The rows are grouped in 3 ways, from coarse to fine. Each group lies inside one group of the grouping before and may be the whole of it. The rows also spread widely along 13 directions, which tell nothing about the answers.
In the rows, zero is written as 128.
Known rows, each followed by its group in each grouping:
[149  97 132 101 137 146 117 160 128 182 152 137 123 110 106 114  64 114
 184 178 113 158 115 151 110 129 169 128 138 113 217 130]	vam bulo Firez
[ 94 116 162 105 168  47 157 134 147 162 105 163  81 107 122  90 175 122
 153 135 118 123 151 126  76 124 100 150 109  82 137 102]	vam bulo fud
[107  98  86 112 117 132 115 138 120 130 172  81 134 174 126 157  87  91
 142  88 135 163 109 107 139 137 141 127 129 145 102 128]	zul Lupi dunu
[107  85 118  49 166  87 168 125 115 187  81  88 133  80 152 102 149  89
 131 119 150 177 132 173 152 113 141 131  62 164  97 132]	zul Lupi dun
[122  92 124 106 182  80 151 157 118 164 135 143 134 162 128 147  91 134
 147 136 118 192  85 136 154 133 157 100 121 167 148 123]	pegol bok Sen
[169  65  83 176 165 111 122 124 100 136 144 173 139 134 145 185 149 103
  88  95 103 134  70 154 110 137 174  84  82  86  82 164]	pegol kek veg
[ 77 145 141  94  94 159 150 121 159 111 122  57 153 115 118 125  99 104
 130 120 161 147 165  88 150  73  96 169 128 126 121 119]	vam sufo nugo
[212  97 140 106 175 124  79 144 102 179 151 149 117 121 126  99  48 142
 195 131 128 131 157 109  71 158 147  77 122  85 148 146]	pegol Kolud pefis
[105 146 156 117 166 116 109 140 123 136 151 132 124 129  75 104  81 169
 166 105 125 161 118 107 104 200 126 138 176 136 158  72]	vam sufo tum
[170  70 138 102 122 195  99 131 115 170 175 102 142 107  57 156  47 109
 112 150 120 188 149 146 131 119 163 114 110  82 153 135]	pegol bok fivip
[142 120 109 175 142 117 135  76 101 122 162 139 120 143  80 151 156 131
 104 132 152 106 113 131  83  83 157 146 121  67 118 156]	zul roba dogu
[ 92  83  91  97 183  66 160 122  89 164 128 128  91 131 127 129 151  94
 158 113 122 167  71 183 123 134 153 128 128 138 121 136]	pegol bok dem
[102 152  93  99  91 200  96 116 129 100 177  34 178 103  87 104 109 109
 125 107 186 141 165 128 122 125 143 162 157 117 127 135]	pegol kek Bifut
[ 82 122 111 155 106 108 132 141 137 105 137 152 136 194 183 121 149 118
 135  99 158 110 138  88 100 116 104 117 136 120  92 160]	pegol Kolud Mig
[144 149 167 131 126 151 171 105 148 122  81 117 156 143 147 153  54 159
 128 116 135 135 109  85 194  64 103 117 109 161 130 151]	zul roba dogu
[174 137 164 124 100 134  93 214 170 124 141 126 163  91 145 110  81 107
 183 122 164  86 144  99  68 191  86 130 149 128 180 127]	pegol kek veg
[ 89 142 142 115 143 104 124 143 160 103 140 112  91 100 107 114 121 120
 170  77  77 122 104 102 109 175  99 150 163  91 139  73]	vam sufo nugo
[112 101  79 131 129 123 122 124 120 122 119 116 158 155 194 134 139 110
 118  72 139 138 110 123 143 132 151 100  93 150  70 158]	zul Lupi dunu
[152 112 142 132  76 157 131 151 151 114 164  73 139 107  68 196  72  69
 133 102 151 118 101 106 115 135  87 179 136 120 140 115]	zul Lupi dun
[111 123  83 147 112 182 136 124 113 113 137  98 213 122 130 136 131 122
  91 151 178 161  94 179 164  93 201 131 130 166 155 177]	pegol bok Sen
[129 140 151 194 127 153 137  97 109 115 140 177 121 125  72 147 112 152
 136 135 140 100  87 135  80 129 131 160 173  82 170 135]	vam sufo tum
[198  75 130 157 131 117 116 136 112 155 136 141 164 143 125 191  94 102
 102 109 182 129 130  99  90 133 122 113  72 127  82 149]	zul Lupi dunu
[126  97  97 151  99 167 108 106 106 132 152 139 149 144 150 111 152 108
 108 139 168 116 175 134  83  85 156 112 105  61 102 195]	pegol Kolud pefis
[139  98 109 151 100 163 139 115 112 137 121 129 150 146 143 177  78  87
 139 123 171 131  91 123 127  95 125 133 126 144 121 173]	vam bulo Firez
[ 62  96  87 112  86 166 110 141 147 121 195  70 158 178 100 159 105  87
  90 117 133 196 145  97 154 107 153 143 123 120 107 110]	vam bulo fud
[ 94 100 124 106 125 120 123 153 154 131 160 105 143 140 113 129 136 109
 103 125 123 166 160 114 126 118 138 128 106  96 117 117]	pegol bok fivip
[102  92 129  69 150  81 157 155 140 160 111 100 115 110 141 113 146  82
 133 116 131 160 151 129 125 115 114 129  86 119  97 122]	pegol Kolud Mig
[130 137  96 166  86 148  85 167 160  79 174 110 180 142 150 120 143 108
 118 107 158  88 151  88  81 135 139 126 139  91 124 148]	pegol Kolud Mig
[178  91 120 167 111 127 122 160 126 134 156 124 176 143 107 203  93  92
 103 118 178 132  96 111 108 141 134 136 101 150 122 135]	zul Lupi dunu
[ 99 114 112 152 153 156 168  74 104 119 142 132 123 124  72 166 145 136
  78 110  92 165  68 174 167  96 170 135 127  90 122 136]	pegol kek veg

New rows. What belongs after each?
[121 104 143  62 121 133 126 182 165 155 130  95 129  70 133  96 110  87
 153 138 112 145 158 140 121 134 120 130 104 101 161 120]	pegol kek Bifut
[142  55 187 163  87 149 134 160 107 187 134 207 142 133  96 154 129 103
  72 172 189 142 149 158  66 156 107 136  82 110 136 156]	zul roba dogu
[ 94 116 118 115  85 164 110 152 148 111 116 102 178 123 181 105 130 109
 103  83 159 135 144 118 145 156 120 114 102 158  89 148]	zul roba dogu
[ 85  92 125 108 140 143 134 135 142 148 172 119 122 142  86 146 100 124
 106 137  72 202 123 121 156 113 166 124 115  89 141  92]	vam sufo nugo
[148  62 153 128 152 126 174  80  95 175 145 139  79 127  33 205 101 101
  84 137 101 173  92 152 132  79 131 143  84  71 111 126]	zul roba dogu
[111 120 102 176  97 139 115 149 138  84 151 145 146 112 139 147 168  93
 111  79 132  85  84 144  89 177 118 137 146  98 114 144]	pegol kek Bifut
[150 107  96 119 133  92 106 154 130 130 184  87 119 171 116 166  73  91
 175  89 139 133 114  75 101 145 122 132 135 131 115 116]	zul Lupi dunu
[ 59 198 151 124 111 165 144 109 168 101 113  97 191 135 120  72 122 193
 116 143 164 152 167  99 168  87 141 155 154 152 167 113]	vam bulo fud
[123 124 112 119 106 152  99 152 150 124 117 120 178 103 195  68 149 126
 121 122 149 113 165 131 118 129 159 101  93 119 128 166]	zul roba dogu
[120 116 170  82 161 114 150 129 138 156 120 114 107 129 100 132  60 141
 158 111 103 177 125 110 157 128 102 119 129 129 136 103]	pegol bok fivip
[115  91 131  91 198  72 150  87  81 184 117 149  54 125  94 123 110 118
 180 108 106 164  92 152 104 142 124 131 133 105 120 113]	vam bulo fud
[144 106 128  76 140 113 121 207 143 158 168  87 143 106  96 144  60  86
 174 138 134 170 101 134 122 177 132 136 142 161 186  97]	pegol kek Bifut
[197  98 138 127 182  88 108 156 147 132 128 135 120  52 105 135 136 116
 115  86  70 115 115 130  90 173 141 103  87  59 111  98]	pegol Kolud Mig
[169  89 147 136 106 157 116 119 109 151 150 139 103 116  94 158  86  82
 147 118 158 105 143 123  63 123  87 138 129  61 122 166]	pegol kek veg
[154  83 111  98 158  84 159 146 126 159 168  89 107 162  87 196  70  76
 152 144 111 174 105  97 139  70 139 128 106 107 133 124]	pegol Kolud pefis
[144 153 148 125 173 135 150  95 112 117  81 108 140  42  89 131 103 143
 141  80 132 129  61 157 141 165 126 152 148 148 135 100]	vam sufo nugo
[ 70 151 152  93 118 156 127 132 142 120  99 116 153 121 166  71 107 154
 145  81 152 143 155 118 146 167  89 116 144 157 111 129]	pegol kek Bifut
[127 106 126  91 172  89 143 143 114 163 150 108 121 141  91 136  89 120
 161 141 139 181 110 135 130 129 146 130 135 143 153 114]	pegol bok fivip
[120 107  61 145 102 154 133 140 139  90 175  77 144 143 118 185 116  66
 119 110 107 136  67 133 152  85 172 137 136 107 132 152]	pegol Kolud Mig
[122  98 139  90 157 106 107 144 104 163 173 118  90  93  56 107 127  99
 157 107 134 152 130 157  62 209 117 148 148  90 135  92]	pegol kek veg
[ 66  96 130 119 101 136 141 157 142 141 116 150 153 168 185 110 134 119
 117 134 147 159 148 129 143 113 125 109 108 141 120 162]	pegol bok fivip
[107 108 117 133 163 124 121 109 139 128 150 138 136 128 113 111 163 165
  67 110  69 165 132 132 151 120 191  99  80  73 106 113]	zul roba dogu
[121  94 158 106 129  83 147 188 158 162 125 123 154 152 122 172  81  92
 126 130 162 176 132  82 130 141  88 140  98 173 121  95]	vam bulo fud
[ 91 100 173 100 129 107 153 182 155 152 160 137  80 103  55 122 127  99
 139 149  75 164 113 157 109 161 117 159 144  81 195  75]	pegol Kolud Mig
[ 81  87  89 122 106 173 138  96 120 116 118 127 109 144 179 147 121  90
 122  65  86 138  95 142 164 104 119 101 117  95  74 179]	pegol kek Bifut
[ 71 139 118 127 100 176 146  72 128 108 144  97 105  88  83  91 172 121
 118 122 104 113 129 175 122  84 158 173 141  52 158 138]	zul Lupi dunu
[136 119 148 182 122  75 142 186 167 115 165 174 118 189 124 180 105 127
 152 121 104 105  80  76  99 147 106 133 141 122 166 104]	zul Lupi dunu
[ 90  98 144 117  95 145 121 126 114 152 144 120 134 175 128 139  84  97
 140 114 203 152 180  74  87 124  69 143 128 128  80 137]	vam sufo nugo
[172 118 120 153 150 134 121 123 100 127 143 140 118  88  90 154 111 108
 153 102 122 106  61 165  88 167 138 133 156  97 153 139]	pegol kek veg
[175  87 139 129 180  76 165 143 103 174 114 158 118 134 116 168  93 111
 146 143 139 149  81 139 115 110 136 113 105 139 141 143]	pegol Kolud Mig
[155  90 132 105 189  76 162  77  81 166 138 111  72 108  44 169 115  93
 145 114 141 149 104 151  93 103 116 157 121  84 103 124]	pegol bok fivip
[112 157 110 143 135 104 128 121 138 101 125 119 134 103 141  94 166 137
 159  92 133  84  93 139 101 148 141 150 150 122 145 133]	zul Lupi dun
[114 114 126 157 135 100 122 139 145 141 177 169 127 192 124 121 133 158
 136 151 114 133 141  98  97 105 158 118 121  83 159 132]	zul Lupi dun
[131  99 139 124 141 149 132 131 147 143 168 147  97 106  81 126 120 134
 122 154  43 149 124 152 127 100 170 117 118  27 182 123]	pegol kek veg
[103 145  97 139 118 150 102 115 111 113 159 108 163 184 142 110  96 151
 155  95 175 138 123 102 122 145 150 123 158 163 124 143]	zul Lupi dunu
[123 119 120  96 153  78 145 163 167 127 118  82 141  84 120 144 131  87
 134 105 115 147  99 118 140 135 127 149 108 140 130  86]	vam bulo fud
[ 55 134 137  95 116 122 133 167 158 138 176 115 130 174 110  78 125 136
 145 163 129 171 174 107 123 113 141 140 149 112 174 108]	pegol Kolud Mig
[103 164 176 136 134 108 169 107 160 102 108 127 115 122 102 122 126 154
 139 116 123 108 133  99 128  88  85 159 147  95 142 119]	pegol bok fivip
[151 113 110 109 155 121  81 137 126 145 116 142 139  76 185  44 159 140
 146 109 119 104 158 148  82 161 173  85  90  87 123 157]	zul roba dogu
[129  88 162 145 126 111 139 137 142 151 101 198  68  81 142 116 143  98
 165 119  79  88 104 152  73 147  94 132 123  55 152 138]	vam bulo Firez
[ 99  76 132 114 139 126 173 120 126 163  94 168 112 115 162 130 154 106
 108 134  99 148 118 168 142  85 132 108  77  89 113 168]	pegol kek Bifut
[124 115 115 110 123 172  99 129 137 130 151 104 129 102 126 113  82 118
 153 115  94 142 132 120 127 126 155 118 134  80 148 128]	vam sufo nugo
[137  56  94  96 173  74 133 170 102 179 148 142 104 143 143 162 104  71
 158 111 112 172  76 153 115 163 142 100 105 140 116 133]	pegol kek Bifut
[ 64  99 185 112 106 155 146 136 123 169 146 171 114 179  99 103 101 149
 120 159 138 185 174 123 122 129 107 124 130 104 146 125]	pegol Kolud pefis
[143  70 108 140 135 131 159  98 118 134 111 139 102 122 145 179 119  81
 125 109  88 126  84 148 144  57 134 108  94  75 102 183]	pegol bok Sen
[ 99  93 109  99 111 154 131 158 135 136 151  95 154 183 150 159  49 103
 149 115 133 190 111 105 181 110 130 105 135 171 130 147]	pegol bok Sen
[110 144 138 137 152 141 187  63 102 135 105 119 153 140  94 147 124 155
  98 140 178 157 118 142 160  49 139 145 119 136 117 158]	pegol kek veg
[133  89 101 140 157 117  81 154 122 147 179 147 152 137 102 135 124 130
 107 113 112 171 112 132 100 194 182 106 118 112 125  98]	vam bulo fud
[158 131 116 125 139  99  97 167 156  99 157  91 139 135 131 153  74 110
 167  70 124 117 110  70 112 167 104 119 147 126 115 109]	pegol bok fivip
[105 115 119 120  88 158 112 123  91 134 156 109 111 167 119 135  63  91
 185  91 186 128 101 117  96 166  88 147 176 160 122 155]	zul roba dogu
[153  99 136 119 139  95 130 109 128 139 107 123 102  99 139 137 130  94
 146  70 134  94 130 113  90 134  84 132  95  89  77 139]	zul Lupi dun
[103 107  89 125 116 137  93 162 128 108 119 124 175 142 211 108 122 108
 141  61 154 134 117 122 128 185 127  87 128 172  81 160]	pegol bok Sen
[141  90 128 105 139 123 108 187 148 136 133 120 164 107 144 149  97 102
 112  78 120 162 115 120 136 199 117  98  98 149  97 105]	pegol kek Bifut
[156 100 112 104 155 124 118 140 121 177 114 141 136 103 170  90  99 119
 183 158 130 135 129 147 109 106 174 104 108 120 171 163]	vam bulo Firez
[ 79  74 182  96 134 115 164 164 141 175 125 158 126 128  93 131 124 125
  94 150 114 205 142 153 146 144 116 125  99 126 142 102]	pegol bok Sen
[137 153 115 119 132 164 105  90  97 125 153  79 148 125  86 109  77 149
 163 101 179 135 123 128 115 147 147 147 165 143 142 131]	zul Lupi dunu
[104 102 149 171  96 174 151 155 141 128  88 173 198 103 156 142 147 121
  62 143 158 140 110 159 137 126 147 129  93 147 139 155]	vam sufo tum
[123 119  91 135 123 136  99 170 143 126 206 116 166 210 133 145  77 133
 143 141 131 164 137  77 130 111 170 100 138 122 152 138]	pegol kek veg
[127  87 120 107 164 127 131  99 111 145 109 106 140  53  99 132 162  97
  77  95 131 157 137 156 114 133 149 136  75  88  70 116]	vam sufo tum
[ 80 120 133 180 113 100 172 142 129 120 161 143 164 200  77 200 132 114
  85 153 194 158 102  94 111  98 117 179 139 153 128 114]	vam sufo tum
[ 89 126  89 141 121 142 138 125 154 109 149 131 114 153 166 119 123 120
 162 150  70 118 110 115 135  44 175 124 139  67 176 163]	vam sufo tum
[110  62 156 154  68 191 123 153 118 133 143 166 110 122 100 172  98  71
 106  92 111 137  89 158 110 194  85 130 135  94 119 139]	pegol Kolud pefis
[ 79 126 144 127 100 158 176 148 150 142  91 137 188 139 161 125 112 128
 113 171 170 165 116 141 176  80 144 141 114 188 171 149]	vam bulo Firez
[ 81 108 130 109 127 145 124  98 115 142 156 129  98 176 119 114 108 135
 137  97 124 160 165 104 120 114 108 113 131  80  90 140]	pegol kek veg
[143 132 122 124 155 101 145 157 146 137  99 137 176 143 201 118 111 141
 151 130 152 131 122 106 145  98 141  92 102 159 134 166]	pegol kek veg
[ 96 159 130 106 135 125 116 141 136 115 147  84 167 141 109  93 106 153
 146 115 180 153 152 106 124 152 130 143 160 159 139 110]	pegol bok fivip
[182 110 178 177 132  86 161 192 152 140 122 184 155 170 137 210  67 120
 140 136 154 118  83  78 112 132  79 116 116 158 152 136]	pegol kek veg
[156 123 180 128 171  67 153 160 157 127 109 130 138  98  89 168 106 131
 119  89 129 139 101 103 125 173  82 137 114 141 111  77]	pegol bok fivip
[ 70  99 103  83  82 125 127 190 162 123 147  80 142 156 182 133 120  52
 149  94 149 147 148  97 129 133  87 132 119 146  95 140]	pegol kek veg
[123 131 122 139 137 144  76 155 151 121 180 129 170 182 139 119  67 171
 140 113 123 159 159  51 119 146 154  90 137 113 128 108]	vam sufo nugo
[170 114 128 164 120 102 106 175 182 112 177 134 144 117 110 150 140 115
 116 130  98  92 131  94  83 124 146 135 101  60 160 113]	zul Lupi dun
[122 121 126 175 129 152 130 104 106 131 145 165 134 164 102 156  86 147
 138 120 134 140  76 126 122 137 142 129 159 127 148 139]	vam bulo Firez
[121 100 118  73 166 116 139  94 103 172 116  99 115 124 132 102 108 120
 151 131 147 164 163 137 129  75 142 116 102 105 106 159]	pegol bok fivip
[141 120 154 162 135  84 178 151 142 134  72 161 168  95 144 163 146 107
 114 132 176 110  77 141 116 129 107 154 104 173 137 133]	vam bulo Firez
[ 71 115 151 127 149 126 163  83  79 151 133 154  88 113  51 100 172 133
 115 133 143 157 116 195  95 147 132 163 151  88 135 119]	pegol Kolud pefis
[108 121 123 111 176 118 148 123 107 160 147 125 161 183 104 132  81 174
 125 153 149 210 116 127 171 105 180 108 129 172 149 126]	pegol bok fivip
[ 52 148 106 127  90 141 133 105 146  81 128  87 109 138 138 127 131  89
 156  59 132 108 102 105 126 130  79 170 172 120  99 126]	vam bulo fud
[104 105  80 121  90 130 108 146 138 102 134  89 161 139 192 124 146  65
 138  84 181 107 151 109 101 114 109 125 117 123  72 178]	pegol bok Sen
[ 80  82 166 150 105 172 159 147 140 160 113 208 120 123 139 128 120 134
 111 169  73 159 101 170 144 113 150 117 115  89 192 142]	vam sufo nugo
[148  79 168 159 122 170 118 133 114 184 127 212 144 126 115 124 102 148
 110 181 136 151 143 156  94 127 156 106 102  87 175 156]	vam bulo fud
[130 100 153 123 125 143 109 113 120 154  99 152 125  62 125  91 153 112
 123 111 152 111 163 154  67 158 109 136 106  78 111 139]	vam bulo fud
[146 166 115  85 184  88 140 136 153 108  93  55 190 115 164 120  83 151
 155  82 156 151 119  84 185 110 133 108 121 198 106 118]	pegol bok Sen
[137 139 124 118 177  58 149 161 156 125 116 112 164 104 140 109 165 132
 120 128 143 132 133 114 117 117 149 127  97 132 128 110]	pegol Kolud Mig
[107 125 149 160  78 132 123 162 163 112 131 167  93 121 145 124 122  90
 187 123 111  68 103 117  68 145  82 156 171  78 185 140]	vam bulo fud
[ 80 124 125 152  88 200 129  95 121 112 134 128 157 174 138 149  78 137
 113 108 149 154 131  96 153  93 122 125 141 123 105 156]	vam sufo nugo
[ 57 129 163 101 148 108 190 111 141 131  90 129  78  76 101 111 149 115
 147 115  81 144  88 160 143 118 103 170 140  99 153  92]	vam sufo nugo
[139 120 118 116 143 153 134 120  98 155 149  95 158 131  82 160  51 123
 149 144 171 177  98 128 137 116 158 142 145 160 156 124]	vam sufo nugo
[136 150  95 122  89 177 101 138 158  84 122  78 178 100 192 110 103 104
 151  84 150  84 140 101 130 106 117 119 132 117 115 177]	pegol kek Bifut
[127 106  92 129 122 144 107 117 109 143 115 123 177 131 179 109 129 111
 129 113 195 132 149 125 104 122 147 114 102 146  88 173]	vam bulo Firez
[111 163  99 145 126 132 114 136 140 101 190  92 173 153  90 113 129 154
 121 146 155 138 119 115 122 118 186 149 152 132 174 116]	zul roba dogu
[157  95  73 126 131 109 131 122 124 116 116  89 143 138 189 176 108  66
 148  82 152 113 101 104 130  80 124 111 101 130  68 186]	pegol bok fivip
[137  96  77 122 136 141 124 127 127 140  94 145 117  88 215 104 125  88
 187 115  83 100  76 167 127 103 172  98 115 102 151 188]	vam bulo Firez
[166 134 129 172 127 155 108 142 130 114 181 141 162 194 106 181  34 159
 146 115 135 139  98  71 133 130 135 101 160 130 152 140]	pegol kek veg
[161  86  99 146 162 135  86  83  82 138 168 155  90 150 113 148  96 124
 146  63 107 120 117 115  76 157 126  89 133  52  69 156]	pegol kek Bifut
[150 117  91 123 138 102 132 169 143 122 174  84 121 140 109 178  72  87
 186 114  94 135  47 120 139 133 159 141 150 144 183 111]	zul Lupi dunu
[165  84 128 140 146  71 114 195 169 130 148 152 136 167 169 179  91 110
 126  89  84 135 100  63 129 156 119  83  79 129 100 113]	zul roba dogu
[136  81 174 128 137 119 150 168 149 170 120 167 119  80  80 160 113 103
 112 153  93 161  91 165 121 155 130 143 105 107 179  96]	vam bulo fud
[133  82 111 127 182  84 136 125 131 141 170 135 109 153  90 178 126 123
  90  98  72 175 109 108 136 119 149 103  90  75  85 104]	pegol kek Bifut
[148 111 125 160 111 203 126 108 125 103 143 130 136 129 108 177  62 128
 112  94  74 141  73 129 170 118 147 102 137  89 132 153]	pegol Kolud pefis
